The rows are grouped in 4 ways, from coarse to fine. Each group lies inside one group of the grouping before and may be the whole of it. The rows also spread widely along 18 directions, which tell nothing about the answers.
In the rows, zero is written as 128.
Known rows, each followed by its group in each grouping:
[144 188 160 148  29 128 145 163 106 129 100 151 156 167 103 152 145  89
  65 137 122 115 176 122 108 158 164 142 169 158  85 129 123  90 200 107
  99 143 114  88  76 145  69 117 134 115 119 162 128 104 130] => Poz Koros J_736 J_786
[150 155 126 146  83 125 118 164 162 114  91 157 140 136 135 136 123 105
  89 150 107 117 201  99 127 156 156 122 111 125 103  75 125 109 157  97
  89 108 108  76  60 162 139 203 141 104 170 122 130 108 142] => Poz gon J_164 J_273
[147 117 136  91 119 201  53 132 154  94 162 133  99 110 135  82 100 108
 121 151  65  91 176 143 162 130 117 117 106 129 150  93 166 130 164  59
 144 146 130  95 124 169 178 143 101 175 193 170 107 178 185] => Poz gon J_113 J_535
[109 135  88 138  83 163 192 174 110  61 111 125 184 181 152  98 149 107
 125 179 152 112 117  89 109 169 136 140 134 121 133 131 164 167 179 147
 169 146 119 136 108 134 130 131 151  74 134 151  98 123 117] => Poz gon J_389 J_322
[111  86  75 121 138 157 132 113 143 117 100 124 128 130 109 155 160 107
 135  87  91 103 113 155 137 128 136 135 136 112 180 132 141 143 141 131
 141 123 168 160 158 124 123 153  61 132  89 164 101 171  82] => Poz gon J_164 J_412
[141 136 161 148 160 118 152 107 101 113  87 136  81 132 133 134 115 112
 125 148 134 143 155 127 100 100 140 136 135 159 106 171 114 122 113 133
 109 121 133 134 127 118  92 132 139 166  95  73 160 102 134] => Poz Gazo J_597 J_188
[146 108 192 227  66 118 133 130 141 143 152  80 139 176 101 129  89  87
 163 160 105 140 122 177 122 131 103 144 147 164  79 129 118 178 126 122
 103 124  94  64 127 105  93 140 178 141 125 139 170 178 163] => Poz Koros J_17 J_320
[173 179 182 155 111 105 117 156 129 127 115 159 107 162  90 144 107 135
 132 138 141 143 179  94 148  88 170 123 103 139 158 121  92  66 124 141
 133 137 158 176 106 167 117  75  75 130 160 102  57  54  83] => Fubu fad J_906 J_516
[ 94 104 105 156 154 123 139 101 155 119  86  95 104  67  66 147 142 150
 120 114 127 148 133 137  94 101  98 147 160 114 180 211 171 189 101 163
 123 130 136 133 148 119  98 133 122 127  79 123 158 146 128] => Fubu gop J_415 J_511
[119  76  99 184 118 134 104 105 200 128  82 103 179  90  50 133  60 135
 166 135  38 100 140 149 123 101 132 142 112 134 120  42  67 178 114 153
  77  45 149  91 100 195 143 232 116 105 244  85  76 203  89] => Fubu gop J_415 J_931
[172  99 131 142  81 195 121 112  73  67 104 136 180 172 159  79 140 106
 145 167 131 145 178 112 134 134 112 121 182 143  88 186 151 155 185 129
 116 150 110 162 150  91  96 108 130 131 130 108  95 112 143] => Poz Gazo J_923 J_536
[155 125 136 115 101 118 105  94  71 112 128 166 146 133 105 117 125 136
 111 105 117 117 112 143 152 150 142 127 152 142 114 137 105 106 165  99
 123 139 124 157 126 139 114 114 114 122 122 139 138 129 120] => Poz Koros J_124 J_25
[144 101 103 147 202 121 150  97 112 124  88 131  92 177 154 119 139 105
 166 119 148 150  90 122 127 164 122 113 134 106 119 132 100 102 123 110
 164 100 138 133 157 127  95 169  77 133 123  94 124 144 101] => Poz guge J_590 J_181
[ 77 105 162 140 117 154 151 160 142 133 132 116 134  86 138 138 153  77
 141 116 134  84 140 154 129 102 148 149 103 223 144  94 150 162 103 126
 111 151 174 143 141 104 158 172 118 124  98 160 131 155 147] => Poz Gazo J_597 J_476
[126 115  87 142 128 115 137 109 101 124  94 148 113 118 105 167 155 117
 102  97 112 127 128 149 131 155 132 135 161 125 107 135 124 136 126 103
 117 116 135 111 118 117  97 169 109 141  94 119 168 138 124] => Poz Koros J_17 J_240
[180 149 153 172  95 149 131 171 215 137  96 109  81 183 144 158 121  97
 128 162  95 100 191 165 122  83 139 109  68  87 164 135 114 117 134 147
  86 114 101 135 106 145 131 152 126 142  82 157  76 132  96] => Poz guge J_590 J_181
[184 126 176  99  86 130 123  88 168 110 113 139 147 189 131 131  71 118
 139 151  86 136 156 100  85 109 164 130 121  99 127 129 118  97 189 165
 107  96 131 131 128 135  98  70 138 163 125 108 112 107  94] => Poz Koros J_736 J_786
[164 140 179 112 159 197  92  84  94 135 154 108  51 111 145  44 136 132
 147 166 160 132 156 120 114 104 115 101 142 144 114 148 119  99 124 113
 120 110  99 121 124 153 140 127 135 169 159 115 107 112 197] => Poz Koros J_736 J_786
[153 187 176 101 118 160  94  89 103 153 169 142  91 123  80 109 142 137
 116 104 124 123 103 146 118 116 141 111 159 175 155 145 148  73 153 115
 161 172 124 161 147 128 128  40  96 163 114 169  95 134 151] => Poz Gazo J_923 J_536
[168  79 178 174 154 142 120  82 123 158 147 119 124 168 164  95 112  98
 221 131 141 138  97 144 142 123 128 109 112 172  86  74  83 127  87 134
 111  91 120 152 166  90 148 173 128 136 138  91 110 149 132] => Poz gon J_164 J_273
[ 93 187 122 151 157 143 209 155  92 113  62 118  45 169 119 143 177  81
  88 147 147 113 135 128  85 100 159 141 150 143 165 204 118  94 140 152
 152 136 154 140 103 150  69 107  95 141  55 128 110 102  89] => Poz gon J_113 J_535
[141 144 133 122 148 131 149 164 227 120  71 140 129 161 175 183 104  85
 134 128  99 125 147 137  89 149 128 122  82 120 148 139 195 129 145 124
 153 166 126 139 181  92 117 136 112 135  69 160 117 169 110] => Poz Gazo J_923 J_536
[ 99 140 145 148 153  48 187 128 106 131  71 148 123 109 105 172 129 133
 104  90 157 120  80 157  99 125 142 157 121 162 157 205 115 131 115 149
 124 163 132 189 152 116  88 127 143  81  14 142 180 129  79] => Poz gon J_164 J_273
[186 189  41 131  71 205  99 155 175  73 135 152 154 150  85 152  84 162
 110 189  26  96 146 160 134 140 106 112 124  69 116  94 196 187 158 129
 168 144  71 117 103 147 164  96 148 160 192 139  47 171 139] => Fubu gop J_415 J_931
[178 129 166 123 100  96 117 120  62  81 137 158 124 184 105 120  84 136
 114 144 120 130 126 118 156 140 150 142 128 104 121 152  78  87 183  93
 146 136 140 141 113 178  87  73 112 149 150 121 130  92  98] => Poz Koros J_124 J_25
[145 130 159 148 142 115 101 137 105  79  96 137  99 103 102  93  79 151
 110 163 116 126 176 145 152  89 109 135 111 135 164 210 109 142 134 106
 125 165 125 163 124 185 119 120 125 122 144 118 124 123 126] => Poz Koros J_736 J_786
[109 138  91 118 147 180 201 178 124  82  82 126 111 140 145 166 130  88
 131 159 105  80 143 132 100 106 162 156 102 141 130 112 120 143 131 151
 157 111 188 143 129 157 110 147  97 153 132 117  59 129  83] => Poz Koros J_17 J_240
[100 168 148 178  67 140 191 179 137 130 128 107 120 127  74 186 140  95
 111 153 117  92 143 145  99  89 166 169 128 180 116  96 127 161 107 167
 108 116 153 101  81 132 111 124 146 146 116 130 108 116 120] => Fubu gop J_415 J_931
[138  98 121 129 144 157 110 105 120  79 121 147 139 133 139 105  63 111
 155 155  51  97 115 178 150 114 111 134 112 165 116 129 138 179 132 107
 143 147 126 152 158 121 156 133 137 160 143 110 131 197 136] => Poz gon J_113 J_535
[ 90 120 118 145 140 111 168 126 156 126  60 138 202 122 126 122 126 106
 152 108 139 137 112  83  89 156 148 137 137 184 137 105 136 131 139 158
 142 124 158 151 151 125 115 173 104  53 147 117 101 150  91] => Poz gon J_389 J_322
[125 142  96 105 104 171 121 117 168 102 146 136 143 143  93 122 123 129
 134 142  87 113 119 105 123 130 148 124 126 113 169  76 173 141 152 146
 168 122 149 125 111 141 168  91  98 142 172 131  81 143 120] => Fubu gop J_415 J_511
[170 128 138 135  95  82 122  65 136 152 104 124 124 136  42 161 128 164
 109  89 114 147 123 112  90 111 161 135 165  79 148 151  73  80 163 171
  89  68 136 121 101 163  60 105 111 139 110 115 129  94  71] => Poz guge J_590 J_181
[113  65 133 138 126 189 132 139 124  85 148 108 127 142 160 105 143  78
 175 146 120 117 145 134 157 112 117 141 121 161 156 127 174 184 119 117
 157 150 170 147 169  94 152 134  94 158 121 142 113 154 144] => Poz gon J_389 J_322
[137 102 142 188 114 140 143 117  64 115 122 110 170 124 119  76 123 134
 169 152 164 131 113 131 127 135 109 137 158 176  73 141  88 165 120 139
 107 116 103 145 134 131 112 174 166  84 159 108 114 134 146] => Poz gon J_113 J_535
[130 133 125 210  98 129 134 165 116 142  77 132 162 105  98 143 156 119
 130 124 157 131 170 137 145 137 122 131 151 168  94 127 105 145 105 124
  87 132 116 140 115 131 101 201 110  69 145 122  89 122 123] => Fubu gop J_415 J_511
[155 104 156 164 129 107 134 137 163 132 109 127 129 145 116 172 102 109
 164 119 112 133 151 124 130 107 155 138  95 142 124  87  95 123 106 135
 111 101 170 135 138 130 115 162  98 149 145 102 102 120  90] => Poz Gazo J_923 J_536
[169 102 170 163 141 193  85 142 180 142 117  82  92 161 161  86 130  97
 177 156 152 145 185 121 129 129  96 101 114  94 139 140 134 108 141 110
 120 120 106 119 163 147 114 163  87 128 155 162  64 147 152] => Fubu fad J_906 J_516
[141 141 195 144 123  95 149 139 125 110 160 131 104 156 135 123  95 116
 142 157 151 134 116 118 121 127 144 138  91 160 120 112 130 128 117 116
 143 145 128 118 117 123 143 108 165 151 123 114 167 107 152] => Poz Gazo J_923 J_536

New rows, each followed by its group in each grouping:
[147 145  90 119 115 147 101  88 112 117 134 161 154  82  97 111 131 178
 119 121 118 121  98 155 131 146 103 111 150 132 118 141 169 169 121 131
 128 154  70 171 132 105 164 117 159 105 115 130 129 151 159] => Fubu gop J_415 J_511
[183 111 105 140  97 129 133 113 115 125 130 154 176 172 144 145 151 141
 160 111 151 146 107 118 137 166 130 114 138  99 107 124 143 134 137 144
 135 131 102 182 159  77 123 126 127 103  88 136 103 106 104] => Poz gon J_164 J_273
[108 161 118 172 144 108 170 157 212 155  73 108 123 109  91 181 110 125
 133 126  98  93 114 159  77  97 150 136  78 145 163  98 112 144  94 177
 109 106 131 140 116 155 139 187 138  95 105 140  94 169  82] => Poz Gazo J_597 J_188
[117 117 195 175 157 128 152 126 163 160 132  63  77 146  96 126 101 102
 174 142 148 131  97 136  87 112 127 148 114 135 141 124  95 117 112 145
 137  95 146  92 146 163  88 134 115 144 141 137 112 160 120] => Fubu gop J_415 J_511
[146 126 111 103 127 188 153 130  65  92  99 130 141  96 134 119 139 136
 120 141 139  96 134 142  98 128 121 149 159 146  87 176 120 142 163 135
 125 128 126 160 155 147  79 135 134 136 120 138  84 128 131] => Poz guge J_590 J_181
[177 160 179 108 144  93 128 109  88 141 136 135  86 157 119 103  99 162
 116 128 179 124  76 118  94 170 142 126 113  85 113 147  68  44 172 101
 141 116  82 130 125 197  82 111 148 116 129 160 131 111 118] => Poz gon J_389 J_322
[144 185 137  82 133 128 101  53 123 162 141 150 106  85  76 109 140 177
  99  91 128 129  81 131  79 135 136 109 164 137 154 155 157  91 147 146
 137 140  85 154 131 128 136  78 145 125  89 155 139 134 151] => Poz gon J_164 J_273
[204  79 122 129  42 132 105 105 161  81 167 131 188 199 150 105 100 153
 151 166 116 133 135 106 136 159 130 112  98  42 111  92 137 166 177 142
  95  98  68 123  97 111 169 133 199 120 133 132 142 111 132] => Poz Gazo J_923 J_536
[122 119 131 142 153  84 142 148 116 153  88 163 107  59 113 205 124 117
 105  79 121  99 141 160 129 139 152 157 106 175  81  85  92 121  83  85
  88 110 153 114 128 136 104 227 117 143 108 122 167 137 124] => Poz gon J_389 J_322
[131 158  97 193 153  81 147 145  84 147 167 111  91  75  55 130 148 212
 137 122 192 118  49 168 141 128 100 130 103 114 146 144  98 172  41 140
 148 137  80 170 109 161 164 169 176  76 112 152 129 123 137] => Poz gon J_113 J_535
[136 124 121 124 165 141  96 122 133 144 110 144 101  50 143 110 170 151
 127 102 171 130 156 139 141 128 104 103 116 146 152 159 158 141  82 109
 113 156 106 179 152 112 166 184 117  97  90 150 126 128 167] => Poz Koros J_736 J_786
[141  89 140 156  71 157 148 165 160  94 117 111 179 147 129 174 123  86
 156 143 104 139 192 103 116 117 138 164 139 142 117 123 173 176 145 150
 122 125 177 112 154  94  91 131 114 154 131 129 105 113 118] => Poz gon J_164 J_273
[102 108 123 127 131  88 184 140 118  97 100 118 116 115  92 177 125 130
 110 121 135 124 123 117  99 112 151 176 124 116 157 166 121 153 126 154
 137 116 182 131 125 147  84 123 121 140  87 122 161 104  86] => Poz Koros J_736 J_786
[138 128 171 116 119 130 137 101 150 131 157 126 142 181 177  65 115 101
 156 149 153 122  70 117 103 182 130 108 108 143 111  84 142 114 163 117
 148 127  81 105 126 115 163 133 171 100 124 150 159 161 169] => Poz guge J_590 J_181
[146 137 172 104 136 117 169 148  70  87 147 148  66 150 147 141  96 124
 112 165 151  90 115 147 125 105 158 158  79 123 109 139  93 119 126 118
 128 130 131 153 110 153 122  91 165 178  84 117 158  85 125] => Fubu fad J_906 J_516
[130 132  29 116 179 153 144 160  72  71 144 147  83  58  86 163 160 183
 118 131 133 111 125 127 163 118 118 147 117 105 146 121 150 182  67 114
 192 131 174 154 122 160 154 153  90 169 164 102  94  97 132] => Poz guge J_590 J_181
[119  90 113 174 110 103 134 120 177  99  75 130 143 188 148 130 120  76
 122 135  87 143 140 139 134 160 117 122 130 110 151 154 164 163 158 110
 119 139 107 103 125  95 125 170 130 103  76 133 191 173 118] => Poz gon J_164 J_273
[119 131  89 152  69 150 107 128 130  66 112 136 148 189  97  73 131 108
  97 161  74 113 143 138 169 144 124 109 145 104 193 153 144 147 199 104
 153 160 114 125  77 165 155 110 101  89 149 156 116 164 112] => Poz Koros J_17 J_240
[180 129 124 115 143 114 145 117 106 120 154 174 132 181 137 173  88 133
 170 122 120 117  62 141 144 161 152 133  95 111  79  59 105 111 116 115
 169 117 133 163 157 113 129 100 113 166 135 102 102 125  92] => Fubu gop J_415 J_511
[168 163 119 191 145 156 112 120 125 154 110 139  72 201 124 124 133  89
 151 137  87 114 116 185 160 125 129  91 128 139 118 104  89  94 112 100
 137 121  99 138 121 130 133 154  85 149 129 124  77 170 112] => Poz gon J_113 J_535
[131 138  72 105 143 107 146 143 134 105  84 186 179 122 152 136 131 144
 122 107 137 102  98 115 133 183 149 119  92 122 133  90 130 121 141 119
 146 138 117 184 130 141 165 185 120  53 126 140 102 135  90] => Poz gon J_164 J_273
[153 163 107 188  73 102 153 172 165 110 143 135 148 134  77 201 104 147
 124 149  89 120 130 158 129 116 129 143 100 131 119  98 161 198  89 148
 131 145 112 122 101 104 153 128 175 143 115 125 132 128 125] => Poz Gazo J_923 J_536
[113 154 100 102 170 120 152 145  94  92  95 148  87 121 132 126 138 136
  85 131 164 122 109 118 110 176 119 137 127  92 138 175 149 113 154  92
 171 157 115 132 129 161 101 126 118 117 100 152 155 123 137] => Fubu fad J_906 J_516
[128 121  92 129 157 138 121  81 136 131 100 128 124 105 122  97 140 143
 132 122 134 139 109 116 100 165 114 107 150 114 119 123 133 134 129 127
 128  99  97 110 119 137 136 183 138 100 143 115 143 155 151] => Poz Koros J_17 J_240
[155  96 169 108 170 169  90 132 129  88 104 118  87  64 146 111  88 130
 138 154 123 137 214 120 119  98 101 142 118 136 123 189 147 142 127  97
 123 140 150 124 171 158  98 144 113 177 159 113 120 123 169] => Poz Koros J_17 J_240
[169 132 212 149 100 107 179 194  79  50 146 102 110 149 131 147  82 148
 130 204 190 151 180  95 102  88 127 182 101 116 121 232 140 160 135 150
 144 170 143 152 146 144  62  48 183 168  97 116 141  30 131] => Poz Gazo J_597 J_188
[117 134 173 113 116 106 112  96 188 193 158 114 148  99 104 123 164 129
 148  69 175 153  97  79  88 168 151 115 136 153 159  73 161  88 127 143
 135 115 139 111 142 113 145 136 108  86 125 178 135 130 152] => Poz Koros J_124 J_25
[135 185 178 127 129 115 118 117 180 158 133 124 102 124 104 125 112 127
 120 125 132 145 122 117  84 139 131 117 126 147 153 133 169  99 135 130
 153 150 109 107 133 132 128  93 134 128 117 157 139 141 158] => Poz Koros J_736 J_786
[ 81 164 119 123  86  90 145 102 106  95 128 158 131 156  72 118 143 110
  66 111  95 116  79 142 130 147 152 133 159 163 187 156 165 130 179 112
 161 182 133 128  86 120 142  68 125 116  74 153 198 153 124] => Poz Gazo J_923 J_536
[170  82 168 125 190  75 137  96 190 130  48 130 124 148 195 118  64 129
 164 138 152 145 134 108  77 149 127 117  67  77 107 146  78 102 135 138
  82  77  92 140 157 146 103 206 162  92 102  96 155 135  97] => Poz Koros J_736 J_786
[135 101  88 164 119 211 149  97 113 116 141  74 133 141  98 101 185 135
 188 148 146 151 126 112 113  86 112 123 180 123 159 161 157 186 103 204
 153 104 151 169 156  95 124 104  98 140 127 115  50 116 120] => Poz Koros J_736 J_786
[164 151 167 150  50 135 107 141 113 134 161 124 137 134 108 116 156 137
 108 132 164 134 159 121 127 138 127 125 148 128 125 155 153 124 151 122
 104 154  84 127 108 117 122 107 160 112  97 179 133  92 166] => Poz gon J_113 J_535
[163  90 185 147 163  90 146 151 164  83  96 108 124 159 145 143  66 130
 175 156 157 177 168  71 105 113 125 154  90  90 161 191 135 130 131 150
 156 133 167 148 183 145  75 105 111 135 133 100 115  82  88] => Poz gon J_164 J_273
[138 144 147 167  91 154 134 142  95 112  91 121 102 109 125 103 133 110
  85 171 126 103 190 144 107 117 126 135 147 152  79 152  99 138 146 108
  61 108  82  85  69 163 103 196 181 126 131 123 149 122 169] => Poz gon J_389 J_322
[152 167 144 146 123  92 128 153  96 131 129 142  48 124  48 180 117 145
  87 121 111 101 150 149 152  88 173 150 104 112 154 118  50  78 115 106
 123 106 171 123  74 215 100 124  82 174 148 125 106  85  82] => Poz Koros J_736 J_786
[134 105 192 159 142 108 144 132 154 128 125  87  81 147 111 120  96 111
 158 153 145 137 150  99 106 100 152 144  95 120 151 117  74 104 121 140
 120  80 168  93 109 185 104 148 114 143 166 108 120 106 110] => Poz Koros J_17 J_240
[173 153 130 121  57 164 144 152  92 101 168 150 177 194 125 139 138 123
 141 139 130 105  99 136 142 151 151 129 131 134 116 109 144 123 176 131
 166 168 124 180 145 108 127  60 119 131 119 172  61 115 107] => Poz Gazo J_923 J_536
[119 125  68 183 141 100 136 122 126 134  76 116 113  90  68 177 168 146
  99  92 132 162 131 140 111 160  95 139 183  98 132 190 159 165 107 121
 128 130 112 102 134 116  73 185 116 111  85 136 172 141 130] => Poz gon J_164 J_273
[121 124 100 114 120 121 174 119  88 113 126 131 113 137 119 143 157 138
 110 115 148  94  70 161 112 142 140 140 127 104 143 161 116 140 139 142
 138 130 117 167 127 128 117 119 147 115  46 164 147 134 102] => Poz Koros J_17 J_240
[141  92  52 145 142 150 133  94 147  90  56 137 127 167 126 152 130 107
 125 125  60 127 134 154 124 141 119 118 149  81 131 151 136 158 154 125
 125 106 125 128 137 111 103 169  98 152 100 103 130 176  89] => Poz Gazo J_923 J_536
[157 161 161 104 103 152 121 140 133 143 162 127 112 136 133 105 147 142
 126 135 182 116 125 104 108 150 143 115 109 107 132 102 136  87 149 128
 132 129  96 140 115 149 145 110 139 111 127 176  94  97 152] => Fubu fad J_906 J_516
[119  96 126 103 132 122 143 142 117 112 178 108  79  49 119 136 154 174
 121 128 181  95 123 135 127 102 132 153  73 101 164 129 134 180  74 141
 111 114 136 148 109 146 179 165 172 136  84 156 166  93 155] => Poz Koros J_736 J_786
[144 124 175 148  46 131 125 120 114 106 131 117 138 143  63 169  98 100
  97 133  67 128 171 137 107 106 148 175 178 150 107 154 134 136 184 123
 102 124 155  69 112 137  52  81 133 196 125 134 162 122 131] => Poz gon J_164 J_412
[153 160 226 149 118 125 105 113 158 182 145 105 157 132  99  84  95 136
 178 115 161 138  94 118  89 136 130 117 128 181 142 126 110  73 151 146
 141 146 108 156 175 156 110 100 122  73 160 178  64 152 128] => Poz gon J_164 J_273
[101 126 162 156 102  94 118 161 131 111 103 128 101  98 101 130 144 107
  77 124 140 127 188 135 148 119 129 144 125 150 176 183 143 138 135  91
 107 169 144 114  99 151 118 152 113 106  93 162 181 117 146] => Poz Koros J_736 J_786
[146 158 140  84 137 129 170  75 108 126 134 167 132 161 137 138 103 115
 145 128 111 120  72 105  77 142 180 132 136 165  82  70 119  97 144 157
 153  94 144 131 124 107 125  81 143 168 129  79 130 114 118] => Poz Koros J_17 J_320
